There are 9 hidden switches. A switch that is on adds its own fixed numbers to the row, and there is some noise. The rows also spread widely along 13 directions, which tell nothing about the answers.
(in the rows, 128 means zero)
Some rows, each with its switches (1 for on, 0 for off) after it:
[140 143 103 129 137  95 125 120 130 152 120 165 129 164 139 115 114 101
 117  96 158  66 127  83  97 126] -> 1 0 0 0 1 1 0 0 1
[134 143 111 120 165 187 100 145 151 156 180  72 115 127 135 114 108 124
  66 150 139 106 157  94 130 158] -> 0 0 1 1 0 1 0 1 0
[ 79 181 109 106 137 168 120 172 141 103 214 117 151 128 168 167 147  89
  88 113 100 123 163 145 137 170] -> 1 1 0 0 1 0 0 1 1
[206 141 150  98 160 126  44 151 204 142  88 146 163  93 104 114  87 154
 102 139 161  86 134  77  87  87] -> 1 0 0 0 0 1 0 0 0
[ 46 102  82 139 162 186 133 144 162 112 156 101 145  85 103 131  65  98
 131 118 181 157  64 133 154 200] -> 1 1 1 0 0 1 0 1 0
[ 66 163 110 119 104 152 162  83  99 130 127 114  92 137 180 130 137 134
  99 112 149 145 164 161 157 122] -> 0 0 1 1 1 0 0 1 1
[130 118 166 161 114  93 124 129 155 129 164 115 131 133 148 217 155 108
 130 145 131  98 131 135 145 111] -> 0 0 0 0 0 1 0 1 1
[ 51 138  81 145 131  97  91 159  45 152 174  91 120 165 175 189 150  82
  52 140 105 108 145 140 157  87] -> 0 1 0 0 1 0 0 1 0
[160 138 230 147 164 149  59 126 196  37 167 122 159 149 155 183 185 138
 147 176 161 119  93  96 127 102] -> 0 0 0 0 0 1 0 1 1
[102  76 107 180  78 124 143  79  56 149 165  95  99 155 143 224 155 143
 165 113 152  71 139 171 134 118] -> 1 1 1 1 1 0 1 0 1
[127 125 105 118 157 156  68 124 125 151  69 101 136 102 109  79  59 121
  90 118 166 122 112  76 100 114] -> 0 1 1 0 0 1 0 0 1
[133 149 116 106 102 130 112 124 139 108 143 114 116 102 155 191 149 169
 135 108 120  88 171 149 139 104] -> 1 1 0 0 1 1 1 1 0
[121 154 147 106 138 161  69 148 153  94 119 112 131  85 139 167 103 155
 132 117 125 136 104 158 142 102] -> 0 1 1 1 1 1 0 0 0
[ 96 117 119 158 113 174 106 106 113 113 134 108 133 105 128 147 150 131
 135 109 159 138 135 119 121 143] -> 1 1 0 0 0 1 1 1 1
[ 93  90 130 152 143 146 129 129 126  99 151  48 126 117 149 161 122  94
  96 180 141 142  96 120 172 137] -> 1 1 0 0 0 1 1 1 0
[ 83 134 134 124 156 122  75 147 148 112 111 184 162 113 138 143 128 126
 129 112 139 177 120 145 154  82] -> 1 1 0 1 1 0 1 0 1
[120 156 168 156  89 133  83  99 116 122 104 154 153 110 143 178 181 116
 122 120 117 147 142 118 104  67] -> 1 0 0 1 1 0 1 0 0
[ 88 130 116 133 138 133 146 102 156 115 133  82  97 100 163 144 137 152
 141 110 110 150 171 124 186 106] -> 1 1 0 0 0 1 0 0 1
[101  86 114 133  97  64  32 127 101 167  88 152 160 106 116 243 124 190
 130 136 178 109 163 176 128  25] -> 1 1 1 1 1 0 1 1 1
[109 127  88 134 147 153  92 130 137 133 186 118 148 149 130 168 141 141
 119 116 178  66 150  97  96 162] -> 1 1 0 1 0 1 0 1 1
[161 144 116 100 162 111  78 183 167 161  94 132 102  83 134 112  77 154
 105 100 108 117 156 142 163  94] -> 0 1 0 0 0 1 0 1 1
[109 125 126 128  94 104  92  94 128 125  65 153 146 100 121 195 112 145
 149 110 179 108 102 119 101  83] -> 0 1 1 1 1 1 1 1 0
[110  93 115 179 161 143 102 142 137 157 129 151 118 121  99 109  96 108
 146  93 164 115  84 119 139 145] -> 0 0 0 0 0 0 0 1 1
[121  80 137 162 125 146 177 111 170 132 185  90 114 113 134 201 130 131
 155 151 148 103 116 171 172 150] -> 1 1 0 1 0 0 0 0 0
[166 141 192 134 123 129 120  80 161  56 108  79 106 140 180 175 154 158
 164 152 146  80 100 107 132  95] -> 1 0 0 1 1 0 0 1 1
[140 108 120 129 174 137  36 165 187 166 152 166 176 104  83 150 101 154
 111 121 160 100 146  87 109 110] -> 0 0 0 1 1 0 1 1 1
[ 93 125 147 170 106 123 112 119 126 108 161 134 147 136 143 202 168 106
 139 122 160 113 120 139 123 131] -> 1 0 0 0 0 1 0 1 1
[145 127 156 110 131 134 114 103 167 105 106 124 119 111 150 144 126 168
 117 153 170 120 125 136 153  92] -> 0 0 0 1 1 1 1 1 0

New rows. What belongs after each?
[138  96 140 142 130 108  77 140 166 142 143 151 145 113 114 201 130 166
 142 124 167  91 139 146 132 102] -> 0 0 0 1 0 1 1 1 1
[115 168 148 108  90 138  99  88 114  90 103 110 144 117 166 179 156 140
  99 143 161 108 139 130 102  79] -> 0 1 0 0 1 0 0 1 0
[101 102 151 135 115 104 138 116 122 124 129 112 154 148 151 183 102  70
  82 177 164 128  87 137 135 121] -> 0 0 1 1 1 1 1 0 1
[111 183 119 105 123 167 138  73 112  78  97  90  85 142 195  90 154 152
 106 111 147 112 141  86 131 116] -> 0 0 0 1 0 1 1 1 0
[102 117 136 177 107  86  92 133  76 153  99 162 143 142 134 181 144  64
 112 138 139 149  94 127 125  84] -> 1 1 1 0 1 1 1 1 0
[131 155 144  94 119 159 122 133 146 106 139 104 141 117 153 135 108 114
  65 151 163 110 131 146 118 148] -> 0 0 0 0 1 1 0 1 1
[ 90 144  94 127 133 185  90 117 117 104 125 108 125 108 128 114 111 138
 126  92 157 122 116 102 112 153] -> 1 0 1 0 0 1 1 1 0
[140 172 183 129 163 131  70 134 167  67 121 153 148 150 162 135 159 112
 116 148 153 128  87  87 122  94] -> 0 0 0 0 0 1 0 1 0
[109 150 131 109 128 150 101 101 151 118  93 128 143 112 141 114 109 142
 104 131 183 137 142 116 114 113] -> 1 0 1 0 0 0 0 1 1
[122 114 156 160 107 160 165  68 133  90 115  17  72 101 165 159 116 130
 158 125 105 103  94 117 160 125] -> 0 0 0 1 1 0 0 0 1
[188 135 204 172 167 144  96 122 176 117 184 185 157 182 137 141 207  90
 130 173 165 120 124  71 103 129] -> 1 1 0 0 1 1 0 1 1
[ 96 176 120  95 155 100 105 126 153  81 137 142 126 154 187 166 147 149
 136  99 120  97 142 105 142  86] -> 0 1 0 1 1 1 0 0 1
[141 160 131 134  88 133 121  99 114 125 106 137 123 124 153 158 158 132
 130 103 160  95 157 131  96 122] -> 1 1 0 0 0 1 0 1 1
[ 85 120 120 155 176 138 114 144 183  92 178 105 111 119 138 172 117 132
 180  89 115 105  87  98 167 154] -> 0 0 0 1 1 1 0 1 1
[149 127 124 135 100 110 108 112 126 124 121 120 115 118 146 191 152 160
 149 115 140  74 153 129 127  95] -> 1 1 0 0 0 1 1 1 0
[ 93 120 165 156  97  58 128 119 153 111 103 141 140 116 158 241 148 102
 140 143 131 134  95 144 165  70] -> 0 0 0 1 0 1 1 1 0
[136 113 143 157 126 112 100 132 112 126 115 100 103 131 147 162 116 126
 126 127 137  83 103 142 143 101] -> 0 0 0 0 0 0 0 1 1
[124 123 130 131 119 151  82 119 136 111 117 123 147 107 118 150 120 136
 114 125 176 103 109 112 104 121] -> 0 0 0 0 0 1 1 1 0
[102  96  96 142 128 102 131 117 113 108 171  85 103 149 159 199 141 148
 155 118 135  67 138 128 159 124] -> 1 1 0 0 1 1 1 1 1
[106 152 111  94 139 150  97 107 135 101  83 107 112 104 150 100  94 170
 103 119 170 113 120 127 140  94] -> 0 0 0 0 1 0 0 1 0
[131 108 176 176 163 137  66 165 133 121 144 143 141 134 123 148 135  91
 110 162 154 144  64 148 153 108] -> 0 0 0 0 0 0 0 1 0
[126 149 164 127 149 188  80 137 186  98 129 183 183 100 111 121 139 107
 122 142 177 182 106 106 105 143] -> 1 1 1 0 0 1 1 1 0
[ 92  96 117 153 138 143 112  90 119  97 126  92 107 121 135 140 119 152
 166  93 141 100 103 105 145 107] -> 0 0 0 0 1 0 1 0 1
[118 128 109 108 121 114 139  96 142 142 132  91 123 131 159 150 126 140
  78 158 153  89 176 100 138  94] -> 0 0 0 0 0 0 1 1 0
[ 62 161 101 139 141 154  89 108  90 113 117 109 128 146 156 118 133 110
  98 110 155 140 117  96 118 116] -> 1 0 1 1 0 1 0 0 0
[126 141 153 146 107  98 103 170 150 133 101 160 150  92 132 181 111  69
 131 101 100 131  99 148 129 118] -> 1 0 0 0 0 0 1 1 1
[ 70 101 104 137 169 170  74 120 157 122 143  69 139  94 108 143  74 148
 136 109 147 125 105  89 137 127] -> 0 0 1 1 1 0 0 0 1
[ 72 129 122 143 134 180 100 110 113  96 139 107 178 141 121 120 109  62
  72 144 209 121  65  77  74 177] -> 0 0 0 0 1 1 0 1 1
[141 150 116  88 192 144  24 191 161 104 132 170 180 143 131 127  93 140
  94 137 191  81 100 125  92 128] -> 1 1 0 1 0 0 0 1 1
[113 124 118 131 135 161 116 122 118 103 166 101 134 136 145 152 128 122
 127 125 149  91 118 135 123 144] -> 1 1 0 0 1 0 0 0 1
[ 69 159 106  92 150 157 120 159 153  73 142 163 127 110 161 121 114 147
 129  94 148 148 111 191 177 142] -> 1 0 0 0 0 0 1 1 0
[137 137 141 165 130 114 127  87 139 138 106 184 111 153 143 114 170 140
 153  99 179 120 145 104 126 106] -> 1 0 0 0 0 1 0 1 1
[156 112 148 117 125 169 122  76 131 104  75  99 113 113 138  80 113 162
  94 171 209 133 115 124 131 110] -> 1 0 0 0 1 1 1 1 0
[147 113  81 143 137 153 104 130 139 205 137 109 136 108  88 117  79 114
  96  93 159  60 148  71  76 159] -> 0 0 0 1 0 1 0 0 1
[114 158 112 137 113 176  96 116 126 120 139 119 121 105 129 138 125 140
 150  63 131 102 145 118  96 151] -> 1 0 1 0 0 1 0 0 1
[112 182 130  96 130 124  76 125 164 100 159 197 141 137 156 190 170 193
 166  80 146  92 183 146 119  87] -> 0 1 1 0 1 0 0 1 1
[ 88 152 123 100 104 120  89 141 121 107 117  99 145  95 157 199 114 136
  96 127 127 112 141 164 137  89] -> 0 1 0 0 1 0 0 1 1
[127 109 148 148 124 155 184  76 172 142 136 113 140 122 130 113 124  80
 109 146 156 130 134  74 121 149] -> 0 0 0 0 0 0 1 0 1
[125 150 115 111  30 133 164  88  76 137  58  97 102  94 154 171  94 119
 101 114 161 101 121 193 107 130] -> 1 0 1 1 1 1 1 1 0
[127 142 145 150 138 146 100 136 131 103 178 114 116 134 155 156 171 116
 132 113  86 116 140 106 145 116] -> 1 0 0 0 1 1 1 0 0
[172 186 160  65 129 136 112 128 187  73 110 153 140 127 172 133 119 142
 129 126 134  90 129 125 112 105] -> 1 0 1 0 0 0 1 0 0
[ 96 142 127 120 116 176  97 119 131 110  75  88  95  44 135 141  91 164
 156  80  86 173 120 160 171  85] -> 0 1 1 1 1 0 1 0 0
[ 98 136  95  95 154 105  35 159 156 100 146 151 162 117 136 196 124 195
 149  90 158  78 155 139 123  83] -> 1 1 0 0 0 1 0 0 1
[138 136 143 112 126 193  83 146 150 117 180 116 154 107 132 161 129 158
  98 137 165 105 156 187 116 148] -> 1 0 0 1 0 0 0 0 1
[141 151 182 128 103 148 158  85 134  78 133 130 127 155 184 172 169 110
 144 149 145 122 121 151 125 125] -> 1 1 1 1 0 0 1 0 1
[106 128 123 134  78 141 121 109 116 150 109 138 162 105 122 176 111 111
  86 134 204 114 124 166  90 142] -> 1 0 0 1 1 1 0 1 1
[189 109 171 118 140 122  85 124 177 127 161 133 160 137 130 170 142 151
 112 170 155  74 161 112 110  93] -> 1 0 0 0 1 0 1 0 1
[173  96 123 137 142 107  92 136 145 177 105  94 116 114 121 141  88 138
 105 141 131  77 143  92 129  99] -> 1 0 0 1 1 0 1 1 1
[169 130 145 139 125 150  66 132 131 129 144 109 141 131 130 161 140 143
 109 138 162  65 145 121  91 121] -> 1 0 0 0 0 0 0 1 1
[130 102 125 135  87 123 155 106 113 139 132 122  95 116 148 184 130 161
 135 131 162  94 135 214 165 116] -> 1 0 0 1 1 0 1 1 0
[148 144 161 162 146 147  76 103 147 113 154 136 128 142 135 152 179 140
 145 124 137  93 129  66 108  92] -> 0 0 0 0 1 0 0 1 0
[ 67 146  83 122 139 103  93 145 123 150 119 147 135 115 141 151 119 125
  94 104 147 131 147 123 144  94] -> 0 1 0 0 0 1 0 1 0
[148 123 167 163 106 113  95 145 174 158 124 143 125  71 109 207 126 127
 158 113 109 138 128 151 149 101] -> 1 0 1 0 1 1 0 1 0
[100  91 144 180 200 141  18 137 120 113  85 111 116 123 114 110 107 151
 141 142 170 168  52  97 166  74] -> 1 0 1 1 1 1 0 1 0
[110 156 128 158 132 136  93 126 160 155 123 160 143 107 122 130 148 101
 136  84 112 157 164  62 114 119] -> 1 0 1 0 0 1 1 1 1
[ 80 158  88 110 158 124 127 150 143 146 177 170 140 159 157 133 127 110
  87 108 147 103 146 135 140 130] -> 0 0 0 1 0 0 0 0 0
[ 85 116 158 124 121  98  60 120 128  42 150 105 152 149 181 249 171 184
 142 159 176 101 117 171 155  72] -> 1 0 0 1 0 1 1 1 1
[ 54 130 116 157 154 154 103  83 159 113 176 103 131 120 139 163 167 158
 152  93 130 138 164  65 145 108] -> 0 0 0 1 1 1 0 0 1
[103 116 166 173 127 182 105 108 165  97 180 136 174 118 112 184 167 101
 143 131 160 136  94  99 104 152] -> 0 0 0 1 0 1 1 0 0
[124 131 116 110 101 115 147  71 144 129 106 110  86 122 158 153 119 200
 143 109 179  84 177 146 145 101] -> 0 0 1 0 0 1 0 1 1
[112 123 151 122 168 140 112  95 182  64 117  73 112 122 162 129 111 155
 150 152 153 136  91  93 170 100] -> 1 0 1 0 0 1 0 0 0
[ 38 140 108 138 154 148 120 119 182  95 160 121 159 101 128 161 119 105
 136 103 143 139 100  79 140 142] -> 0 0 0 0 1 0 0 1 0
[ 78 104 122 153 111 133 144  86 127 137 130 130 137 122 134 175 126 125
 140 127 184 145 126 149 139 126] -> 1 1 1 1 1 1 0 0 1
[103 144 118 115 110 138  86 140 115 119 124 144 133 114 140 157 122 143
 119  99 148 128 145 160 130 120] -> 1 0 1 0 1 1 1 1 1
[131 133 153 164 159 163 107 121 150  98 166 131 112 143 138 133 155 123
 155 116 138 102  92 100 136 136] -> 0 0 0 0 1 0 0 1 0
[107 118 154 164 121 169 128  75 122  72 156  70 128 147 159 165 171 122
 139 146 160 111 106  88 121 149] -> 1 0 0 1 1 1 1 1 1
[156 157 180 136 135 134 124 136 166  77 138  86  92 119 182 157 153 125
 137 142  98 122 114 136 172 113] -> 1 0 0 0 0 1 0 1 0
[142 117 150 150 118 152 105  73  95  82 133  90 128 176 160 151 164 136
 123 158 194  71 106  90  92 129] -> 1 0 0 1 1 1 1 1 1
[126 135 130 108 117 110 106 115  93 104 138  88  95 152 189 167 138 163
 114 135 111  90 169 161 160  72] -> 1 0 1 0 1 0 1 0 1
[187 109 188 154 124 140 122 111 125 121 101 137  83 124 150 115 155 152
 127 160 155 144 119 179 174  89] -> 1 0 0 0 1 1 1 1 0
[ 69 122 106 140 174 122 114 140 176 147 144 113 131  96 134 131 120 120
 110 125 118 181 160  90 184 110] -> 1 1 0 0 1 1 0 1 1
[ 84 116 121 176 154 132  91 145 176 145 137 157 165 108  96 170 108  88
 148 108 163 143  78  89 121 146] -> 1 0 1 1 0 1 0 1 0
[151 153 167  85 185 157  59 199 201  91 152 164 164 108 139 126 106 128
  92 149 128 150 107 158 153 119] -> 1 0 0 1 1 1 1 0 0
[118 122 117 132  99 147 110 105 119 130 141 141 146 129 122 165 129 133
 120 127 190  99 130 134  99 138] -> 1 0 1 0 1 1 1 1 0
[150 170 174 109 107 105 124  88 176  55  62 138 139 112 158 177 131 130
 164 122 157  92  70  97 105  90] -> 0 1 0 0 1 1 0 1 0
[109 146 107  78 190 143  74 178 186 101 200 149 176 141 148 148 121 144
  85 153 162 102 149 135 138 124] -> 1 1 0 0 0 0 0 0 0
[ 84 144 137 158 138 134 127  83 108  93 109 117 110 154 166 123 150 102
 149 106 140 143 101  85 137 108] -> 0 1 1 0 0 1 0 0 1
[ 74 113 117 110 131 105 122 145 144 124 116 134 145 103 143 154  84 113
  99 123 142 142 122 165 166  99] -> 0 0 0 0 0 0 1 0 1
[111 121 105 124 153 180 158 116 140 110 139  78  94 118 149  92  89 121
 116 116 134 109  98 123 159 161] -> 0 0 0 1 0 0 1 0 0
[104 128 166 146 138 155  99 130 139 107 138 122 142 111 150 143 161 110
  95 155 135 190 140 136 162 106] -> 0 1 0 0 0 1 1 1 1
[ 88 108 107 162 113 148 163 104 113 146 128 141 132 122 121 116 119  74
 102 126 176 144  99 122 129 164] -> 1 0 0 0 1 1 1 1 0
[116 135 102 125 130 117 145 123 128 168 132 179 156 155 133 118 130  74
  65 146 187 115 140 100 105 136] -> 0 1 0 0 0 1 1 1 0
[ 74 132 104 101 126 147 110 134 162  92 206 123 183 137 142 193 132 125
  94 133 183  79 147 120 104 167] -> 0 0 0 0 0 1 1 1 1
[105 159  61 108 135 122 100 124 132 205 146 145 117 124 125 125 114 152
  88  87 135  85 214  82 115 102] -> 0 0 1 0 1 0 0 1 0
[ 63 146  88 112 139 150 102 124 133 128 191 117 133 135 153 190 152 167
 106 127 165 113 182 143 144 122] -> 0 1 1 1 0 1 0 1 0
